The same things were measured in two ways. Each way mixes the same 13 hidden numbers, adds some noise and spreads widely along 7 directions of its own, which tell nothing about the thing.
Some things both ways: the first way, then the second way.
[ -3 -42 -14  -7 -10  32 -45 -12  34   2 -24  -5   0  77 -29  79  21  25
 -39  21 -60  12   0]
[ 12  29  15 -10 -16  14 -23 -63  17  -4   2   3  37 -32 -32 -44  24  29
  15 -24 -39   8 -37  15  -6]

[-17 -10 -23  24  30  -2  29 -18 -43  37  12  11 -19 -67   4 -25 -20 -47
  35  36 -10 -35  -1]
[ 11 -17 -12  38 -30 -14 -12  -7 -34   9  13  -1 -21  -8 -22 -11  -8 -33
   5  21 -12 -31 -40  10  -7]

[ -5  39  32  60  35 -14 -47 -73  27  -6 -51  15 -16  13  -6  19 -10  11
 -27   0  13  65 -54]
[ 49  12 -20 -27  13  24   7 -33   0 -58 -15 -22  51  51   4 -25  53  46
  -1 -56 -18  45 -18   8  21]

[ 57 -10   5 -48  -2  -4 -48  -7  57 -49 -45   3 -37  10  -4   7  13  12
   4   6 -21  10  -2]
[ 89 -47 -13  31  37   2   0 -13 -42 -41  -4 -55  40  68  -8 -27  10  30
  19 -26   5   7  14 -26  23]

[ -6  58  38  29  15  -2   2 -73  -6   6  22 -13   1  18  25   5   9  16
  34  14   6  22 -39]
[-60  47  27  20   5  51 -31 -66   2  68  20  -4  24 -42 -28   7 -18   6
  44 -34 -32 -47 -20  20  -4]

[-42  32  34  96  17  27 -17 -52   8  -1 -20  52   3  51 -61  -2  -6  56
 -17 -13  18  37   1]
[ 46   0 -31  74 -38  -1 -26  24 -33  -5  -9 -41 -12  15 -28 -40  11  -7
  44  -1  20 -40   5  42 -26]

[  4  24  -1  -2  40  11  -6 -60  -9  49  28   6  -3 -22  11   2 -70 -33
   3  26  -1  36 -49]
[-26  13 -25   8 -37  17   8  -3   4  47  13   5  19 -36  18 -12  42 -48
  21   9   2 -15 -18  25 -33]

[  1  34  -6  55 -21  13 -42 -44 -28 -16 -54  45 -44  10  25 -15  -3 -33
   0   4  20 -48  64]
[-15  43  14  -2  10  36  27 -75  11  -7  18 -25  58   8  -9  -6  42  73
  10 -35 -25  49 -16  10  14]

[-33 -49  21 -10  32   4  -3  35   4 -11 -27  -5 -11  21 -72 -27  65  72
  24 -29  -5   2  -8]
[ 45 -36   3  33  -3  19   1 -30 -17  22  27 -32 -21   2 -42 -15 -14   8
  45   8 -10 -25   7   9  -2]

[ 12 -27  33   5  43 -12 -39 -30  27  -4 -53   2 -51 -54  -7 -94 -12 -37
  61   8  18 -32   7]
[ 46 -11 -19  -6  33  14 -22 -38 -36  16  24 -41  12  11 -35 -41 -45 -27
  31  28 -21   5  23 -23   4]

[ 41 -16 -57 -40   9   7  10  -2  12  23  26 -22   5   2  27  15  42  -3
  11  16 -27  11   3]
[-13  20  17  32 -21  -3 -25 -15 -18 -29  -2  21  -9   8 -34 -37  10   9
 -16 -13 -18 -23 -57  15  -5]

[ 38  -8 -17 -23 -46  18 -18  12  34 -17 -33  37   6 -37   0   0  33  -3
  12 -10  13  11  40]
[-18  47 -29  11 -14  12 -48 -18  23  10 -32 -31  15  -2   2 -19  -9  13
  24  39 -36  29  -1 -30 -18]

[-13 -41  -7 -59  -4  19 -21  16  58 -18 -48  37 -25   9 -42  29 -12 -14
  16 -17  19 -30  19]
[-30  26  13  49 -19  30  -2 -28 -17  23  -6   7 -28  27  17   6  24 -18
  49 -15 -19 -59  -4  14 -27]

[-14  18  12  17 -41  28   9  28 -23  17  27  44  -9 -11   0   7   3   3
   5   8  -1 -43   7]
[-56   0 -27 -34  30 -18  -2  12 -10 -16  -6  22  17  47  40  11  32 -25
 -40  46   8  45 -10 -72  45]

[ 25 -32   0 -19   9   8 -25 -17  79 -37 -51 -25 -25  19  21  23  33  -1
   1  -4 -24  33   7]
[ 25 -34  34   2  92  64  54 -47 -25  38   4 -62  22  22  35  69 -42 -27
 -17  -1  46  13  77  -1 -61]

[-10 -24  18 -50  33   5   4   4  19   4  -1  23  -6 -11 -20 -20  74  53
  21 -16  28  49 -15]
[ 17   2  28   8  21   9  -2 -53  -7 -35  -8  24 -15  53 -18 -11  19  48
  24  -6  -1 -12  23 -17  12]

[  2  37 -41  39 -31  31  20 -47  -9   8   2   3  20   4  -3  18 -41  -6
  19  27 -15  11  35]
[ 14 -20  24  15  22 -22 -14  -2 -19 -65 -15  22  34  67  32  -9  12 -13
 -24 -36  15  13 -14 -17   5]

[ 11   9 -67 -12 -17  15  39 -17  -9  13  11 -35  17 -18  38  20  10 -29
  23  43 -25  25  44]
[ 14  -6  36 -14  17  19  34 -32  -9 -51   2  33  43  27  26  16  46  22
 -28 -60  19  30  -3  19 -12]

[ -3  54 -32  12 -34  24 -39 -44 -32 -43 -69   4 -11   6   6 -21 -16  14
  28 -45   7  22  26]
[ -7  -4  21  -2  46  28   9 -56  26  38   2 -65  42  -7   5  36 -13  20
   6 -16  21  30   2 -19  -8]

[-13 -20   4  12 -61  43 -22  12  23 -31 -39  23   8  64 -14  49   0  -4
 -14 -10 -11 -27  58]
[-52  22  31  26  49  45 -33 -66  36  24 -39 -24   9   7  12  -7  -5  -5
   9  11 -34 -30  -4 -27 -29]

[ 33  31 -31 -15 -37  11 -48 -71   6 -59 -98  21  -2  21  11  -5 -15 -12
  20 -44  12  47  24]
[ 29 -38  -7 -33  56 -14 -25   3 -22  -7 -17 -28   9   8 -21   9 -56 -19
 -36  49  18  17  13 -37  21]

[  5   0 -17  27  37  26 -20 -20   4  -7  -4 -20 -39 -34  33  -2 -38 -10
  -5  12 -38  17  -5]
[ -1   3   1 -10 -17 -31 -19  -1  -8 -24 -44   8 -22 -30  -7 -31  37 -68
  -7 -11  38 -42 -61  39 -21]

[-50 -13 -26 -51   7  22   6 -14 -17   1 -28   5  12  58 -23  28   8  24
   7  -9  32  41  10]
[-52   9  13 -15   8  45  29  -5  41  32   3  -3  30 -15  29  14  24  -6
  -3  -4  21  14  -4  10 -29]

[  1   0 -34   7 -24  35  16  16 -21  -3  14  11 -18 -28  10  -3 -48 -18
  25  12 -38 -39   3]
[-24 -36  22 -17  35  26  47 -49   5  40  43  11  -2   9  28  68 -27 -21
   6  28  17  22  46 -17 -10]

[ 10  24  17  -9 -16  20  -5  -6   7   1  20  10 -15  27  22  52 -13  16
 -24  -6 -28  19 -55]
[ 15  -8 -14 -57   6   0  43 -11 -61  16  16   1 -27   5  -7  22  30 -21
   1  40  12   4  26 -20  22]

[ 19  12  -6 -38 -45  -3 -62 -27  17  -4 -64   4  29  41 -28   4  30   0
  16 -35  24  21  -3]
[-22  11  22  18  22  64 -12 -33   6  58  -3   1  -8  -2   5   8  22 -10
   7 -19 -22 -30  -6 -28 -39]

[ 21  12   3 -23   9  -8  36  -1  -3  22  17 -31   5   7  12   2  72  59
   2 -15  -1  65 -28]
[  0   1 -34  29 -12   1 -17  24 -28  19 -12 -49 -31 -12 -32 -39 -26 -36
  22  45   6 -31 -33  -2 -15]

[ 24  60 -86 -24 -54  29  -3 -36  -5   6  -8 -12   5  65  26  55 -37  -1
  -5  11 -24  14   3]
[-82   2  32  42  13  32   7  17 -11  22  -2  35 -32 -11  10  29  -7 -46
  -8 -24  45 -52 -38   2 -34]

[ 17  16  13  12  28  -6 -29 -35   4 -24 -10  13 -52 -53  65  10 -21 -40
  11  39  19 -24   6]
[-31  43  39 -34  49  12  -6 -65 -24  19 -33 -48  18 -16  -2  29 -31   8
  -8  17 -21  25   5 -49   2]

[  7   4 -42 -18 -51  42 -45 -14  19 -39 -63  16 -29  29 -14  25  33  37
  11 -32 -42 -12  31]
[ -3   2 -27 -19 -40 -32  -1  25   3 -33  12  24  36  13   6 -17  36 -14
 -13 -30  48  21 -67  40  24]

[-25 -20   4 -12   7  -4  -7 -11  22  18 -37   1  -5   7 -25   5  -7 -22
  21  12  24 -12  -2]
[-35  40 -42  -3 -21  31 -24  22  -3  41   2 -39  22 -25   1 -38  -9 -44
  16  25 -36   9 -35  -4 -21]

[ 11  46 -32 -40 -26  30  11 -63 -43  -7  -3  -5  20 -14  59  16 -30 -21
  30 -15  13  53  15]
[ 45  -1  65 -24  19   2  30 -72 -21 -11 -19 -14   4  48   8   9  45  32
  13 -29   7 -14  13  -2 -11]

[-54 -26  -1  14  79  -4  42   3   4  41  47 -23  -3   4  -2   0  22  13
  24  33  10  12 -55]
[-27  51 -28 -36 -65  27   6  32 -12  10  37  12   9 -36 -27 -31  18  -7
   7  -9 -21  19 -39  67  -5]

[-29 -44  24 -32  60  -7 -46 -18  36 -27 -68  29 -52 -46  -2  -2   6 -11
  14  -8  44  13 -22]
[-40   3  38 -52  59  28  24 -49  34 -24 -34  24  11  47  53  41   8 -14
 -24 -16  21  19   4 -19 -13]

Other things, the second way, with their names:
<442>: [-13  15  42  -3  34   7  14 -48 -16 -43 -22  19 -18  57   4  16  31  27
 -14 -23  17  -2   2  -6   8]
<372>: [ 15 -18  38  22  54  57  29 -36 -27  20  -6 -10 -21  10 -13  36 -11  15
 -11   4  22 -32  47  -1 -46]
<544>: [ 27  14  20 -17  25  24   6 -29 -52  21   0 -38   0  -4 -29   4   5   2
   0 -20   8 -17  13  13  -4]
<455>: [-82  34  16 -66  34 -16 -14 -36   0   7 -22  22   5 -29  10  36 -38 -32
 -32  56   4  28  -9 -39  16]
<316>: [-25 -29  24 -52  46   6  33 -58  -3  35  55  32  12 -23 -18  60 -20   9
 -56  42  19  48  21 -25  21]
<173>: [  5 -14  15  42   4  31  23 -19 -20   0 -22 -15 -41  25  23  16  33 -29
  22 -23   4 -38  -7  -3 -42]
<357>: [-48 -28  -7  54 -10  55  50  14  13  56  42   4  18  23  63  36  -6 -67
  11 -14  25 -32 -32  37 -62]
<273>: [  2  10 -20  25 -20  47  -7   5 -20  37 -12  -9 -41 -34 -11  -5  23 -34
  16  18 -27 -45  17  26 -51]
<388>: [ 11  -2  -5  41  44  13 -35  -9   6 -63 -47 -33  18 115  33 -37  -1  25
   0   4 -27  13  -5 -61   6]
<280>: [-20   3   3 -13  -1   5  23  34 -62   8   8  30 -26   5  11   8  26 -73
 -15  -6  62 -37  -1  30 -20]
<362>: [-70 -19   7   8  37  77  16  -3  64  41  -3  17  28 -12  48  40 -15 -23
 -10   4   8   7   7 -14 -51]
<527>: [ 86 -29  10  -1   5 -36  -6   2 -65 -37  -9 -22   4  15 -33  -9  -9  -4
 -30   6  42  -1  25  28 -12]
<281>: [-32 -28  33  33  80  38   5 -32  21  -3 -25 -36  12  35  11  29 -21   3
 -39 -27  34 -11 -33 -16 -12]
<556>: [-24   7  52 -35  93  13 -38 -51 -19 -10 -28  13  -1  29 -15  13 -31  -2
 -42  15   8  -7  24 -54  14]
<3>: [ 18  -9 -48  -1 -43  -1  -1  45  -3 -24  23   5  59   8  16 -45  36 -23
  19 -24  11  26 -19  43   5]
<283>: [-65 -42  34  35  83  41  32 -16  -6   2  -1  20  -9  39  48  62  -7 -41
 -43   4  44 -22  33 -14 -19]
<621>: [  5  13  23 -55  32 -10  -2 -38  13 -56 -31  10  44  62  32  -5  28   9
 -32 -18  14  37  -9  -4  11]
<449>: [  4 -18  -6  28  10   6   5  47 -66 -18 -22  22 -59  32  -2 -19  16 -58
  -6  31  38 -65  16   5 -29]
<503>: [-82  23  -4 -17  23  33 -30 -16  13  14  -7  62 -24 -30 -16  -7 -12 -28
  -8  31 -13 -21 -20 -29  -3]
<590>: [  1  29 -20  -4 -23  -8 -39   1 -16  30 -23 -33   2 -47 -17  -1 -16 -26
  -3  42   1  -4   8  19 -30]
<92>: [-72  -1   4  -5  59   9 -23  14 -23  14 -30  11   1  19  44  47 -24 -58
 -13  28  34 -12  32 -56   4]
<171>: [-45 -34  -9   6 -11   6  23   9  -9 -29  24 112 -22  -5   3  10  58 -28
  -5 -18  32 -38 -23  14  21]
<568>: [-59  23  -3 -11  57  27  -8 -63   6  10 -12 -36  15  17  10   6 -16   4
   2  38 -47  24  -9 -64  27]
<494>: [-23  24  -6 -43  20   2 -12   8  -6 -18 -14   2  16   3  -4 -23  15  -8
 -56  32  -2  36 -16 -13   5]
<332>: [-19 -34   1 -36  61 -23 -33  25  -5 -48 -32  20  27  36  20  -4 -19 -43
 -33  12  43   7  -2 -43  40]
<318>: [-43  42   4 -38  14  28  -8 -57  40   7   1   9  15  -1 -10 -23  30  31
   2  16 -27  40 -28 -31  11]
<325>: [ 53  -7 -43  28 -43  43  37  33 -10  40  36 -69  11  -1 -23 -45  35  -2
  39  -7  27   4 -11  57 -41]
<75>: [-13 -15  40  11  11  42   0 -22 -13  35  14  52 -26 -10 -20  23  24  -3
  21 -31  32 -72  26  27 -17]
<196>: [-12  11   5  45  27  48 -25 -46  20  22 -22 -50  27  19   9  12  -4  15
  30 -40 -19 -18  -9 -10 -14]
<488>: [  10   37  -26   24   22   38   -7  -25  -11   42   -6 -106   38   10
   11    2  -47   -9    8   32  -17   43   21  -10  -47]
<278>: [-65  16 -21 -18  -2   3 -44  31  26  11 -35  23  12 -32   6 -19   2 -46
 -21  12  11  -9 -72 -20  -7]
<386>: [-16  12  -9  11  20  48   7 -34  38  23  -1 -51  31  12   9  -8  -2  12
   9  14 -11  26  -2   0 -35]
<31>: [-25   7  34  51  31  32 -14 -65 -11  -4  -9  -8 -12  19 -20  15 -13  32
  22 -23 -28 -36 -14 -16   9]
<524>: [ 15  -9  29  12  31  32  22 -32   8 -38 -25   1   4  59  17  26  23  49
  -4 -17   7  10  28  -6 -15]
<371>: [-73 -15  29 -17  47  25  19 -13  -1  20  -4  32 -17  39  49  50 -13 -47
 -23  35   5 -15  10 -42  -5]
<337>: [  8  30  15  20 -32  12  -3  -2 -35  10 -31  -6 -63  -1 -17 -12  33 -22
  28 -14  12 -51 -25  22 -43]
<149>: [-21  -6 -15  -4  15   9   8   8 -44  60  28 -21  -9 -34 -12  26 -36 -60
 -32  45  37  -1  -1   3 -25]
<205>: [  2 -22 -14 -49   5 -17   0  -3  -3 -21  22  21  43  47  25   3   5   2
 -35  49 -29  53   5 -31  38]
<576>: [-29   9 -12  -8  -5  14  -1  41 -25 -29 -23  12 -33  21  -2 -30  24 -43
 -16  -9  10 -26 -62   5   0]
<390>: [ 25  -5 -25 -25 -21   4  27  44 -40   6  30   2   3  16  -3   3  -7 -44
 -23   1  57   9 -18  48 -26]
<395>: [-17 -43  25   7  24   3 -35   0   9 -34 -21  55 -14  29  11  26 -11 -20
 -28 -13   3 -36  -3   2   6]
<264>: [-44 -11 -20 -33 -42 -21 -16  64 -13   8  29  89 -28 -24 -20  -2  -2 -42
 -28  45  34 -10 -17  16   9]
<393>: [ 46 -33  18  10  58  14  19  25 -60  -9 -21 -31 -27  40  -1   1  15 -26
 -57  25  53  -7  36 -30 -37]
<514>: [ 10  15 -20  15  23  38  19 -57 -24  18  26 -36  10  18 -18  -4  -6  35
  26  35 -31  26  38 -25   2]
<186>: [-35 -25 -29 -49   4  11  10  31  20   3  14  36  24  -6  44  43 -13 -52
 -30  18  18  33   4   9  -5]
<406>: [-12 -17  -8 -32   4 -26 -22  27 -14 -14 -36  29 -33   1  -1  -3  13 -49
 -44  36  30 -25 -34  -8  -1]
<369>: [ 31   5 -42  22  -7  19  24   2 -40  37  20 -83  20 -14   3   1  -4 -22
  17  31   6  40  24  -7 -31]
<496>: [ -8  16   2 -32 -21 -28 -13  16 -35 -22 -20  28 -18   1   0  -5  47 -43
 -10 -22  30 -16 -38  11  16]
<167>: [-52 -31  29 -19  28  27  -5  -4  30   1   5  65 -24 -12   4  36 -13 -38
 -41  -9  33 -27 -14  30 -16]
<549>: [-78  47 -16  27 -17  33 -36 -16  46  19 -35 -13  -3  -8  -1 -21  24  12
  15   5 -31 -29 -79  -2  -7]
<486>: [-29  20  19 -39  39  48  16 -66   5   8  25  24   9  35  -4 -10  26   1
   2 -20 -16  -5 -12   8  16]
<277>: [-19  51 -24   3  -8 -15 -34 -15 -47  45 -15 -65 -14 -38 -21  14 -54 -31
   7  75  -8  10  21 -12 -19]
<403>: [-38  35  -5  12 -17  55   9 -29  39  38 -16 -20  -5 -42   0  23  36  34
  27   3 -14   2   7  10 -34]
<511>: [-17   5   7  21 -10  43 -14 -42  22  31  19  -3  38 -15   5   7   2  -6
  23 -41 -34 -12 -23  31 -18]
<642>: [ -2  48 -20  25 -22  28  -5  10 -22  -7 -18 -15 -11   3 -17 -50  26 -18
  53 -20  34 -38   0  47 -32]

Some of these things the first way, each followed by its name:
[  2  -1  12 -11  -4  14 -52 -24  19 -15 -51  11 -34  17  15 -33 -18 -34
  34 -34  14 -32  -4]	<486>
[ -2   0  -2  -6 -58  17  31  19  21   0 -13  22  27  16 -24  31  46  29
   5  -6  16  17  34]	<388>
[-66 -53  48  65  23  -9   3  27   4   3 -47  36   0 -17 -50 -31  33 -30
  16  15  45 -37  50]	<273>
[ 49  54 -19  22 -52  35 -32   0  10 -37   5 -10 -18 -19  43  -2 -15  10
  18  -9 -37 -21  16]	<496>
[ 30  21 -24  27 -30  15 -20 -32  12 -21 -21  -6   1  -3  10  19 -51 -38
  19  12 -35 -18   7]	<511>
[  7  41  28  -5  17   0   7 -55  -7  23  27  14  16  29   6  48 -20  33
 -14 -16  27  50 -72]	<371>
[-15  -4  16   5   8  29 -68 -43  46 -31 -36  28 -11  67  -1  28  -6   5
  -4  -4   3  15 -17]	<556>
[-30 -25 -16  23 -39  33 -21   9  11  -4 -48  11 -17  35 -15   5  54  -1
  19 -15 -31 -48  45]	<149>
[-63 -21 -18  -6 -20   1  23  31  -6   3 -56 -12  -3  42 -34  19  57  22
  15 -14  21 -12  28]	<576>
[ 30  -3 -20  -7 -22   9   4  -3  23 -27 -14   0   2 -36  16  16 -11 -18
  24   9 -21   9  -4]	<186>
[-40 -22 -12 -45  49  11 -18 -31  55  -5 -65  24 -45   2 -15 -33 -12 -13
  28   5  54  32  19]	<642>
[ 56  49   1   3 -29  27 -25 -32  18 -53  12   3 -19   7  51  11 -49   6
  10  28 -26   9  -2]	<332>
[ 85   8  11 -32 -22  -7 -40 -55   3 -29 -33  43   1 -31  26 -13  -2 -28
  26 -32  35  -6  22]	<205>
[-48  -6  -9  28  41   3  25 -10   7  49 -13  -5  -2 -10 -48 -10   2  13
   4   3   6  36 -19]	<369>
[-51 -46 -39 -82  15   8 -40  -4  21  -4 -69  21 -21  12 -38  36  -1 -17
  11  14  14  14 -19]	<278>
[ 23  22 -13  20 -77  28 -30  18  -2 -42 -34  40   8  42   7  48  30  22
 -38 -16  -6   6  46]	<403>
[ 11  -4 -59 -65 -23  42  11  -1   6  18  46   4  36  62  -9  51  12  42
   3   4 -36  44 -42]	<264>
[ 15  -1  17  41  22  16 -38 -23  51 -27 -22  47 -45 -41  18   0  -9 -12
   0  -5  10 -20   8]	<277>
[ 16  32 -23  22  25   5 -21 -54 -61  15   2  18 -11 -34  38 -59   6 -20
  38 -20   4   6 -17]	<316>
[-47 -37  22  36  44  12  11  18  -1  23  29   6  -3  15   5   4  49  10
   0  29   6   0  -7]	<494>
[  6 -12 -27 -30  -5  12 -12 -32  33  -1 -39 -16  -8  10  14   4  67  19
  32 -25 -17  36 -13]	<390>
[ 43  36 -40  -9 -40   2 -12 -21   5 -34 -49  14 -18   0  19   1  -6 -22
  19 -16   5 -16  45]	<31>
[ -7  -7   6 -13  55  -3  36  -7   6  31  46  10 -18 -35  37 -31 -19 -41
  25  52  29  10 -16]	<449>
[-12 -12 -40  12   6  25 -10  -1 -10 -34 -21   4  -6  -7  16 -28 -17 -25
  39  -4 -11 -11  16]	<167>
[  9   0  18  35 -15  19 -31  -7  42 -35 -41  28 -17  91 -27  46  12  35
 -38 -27   1 -12  32]	<283>
[ 33 -17  12  -6 -41  10 -19  48  26 -30 -25  20 -50 -11  26  17  13 -20
  -6   3 -16 -77  37]	<568>
[  3  29   6  32 -41  33   1   3  16 -30  17 -32   2  47  42  29  31  18
  10   7 -48   0   7]	<544>
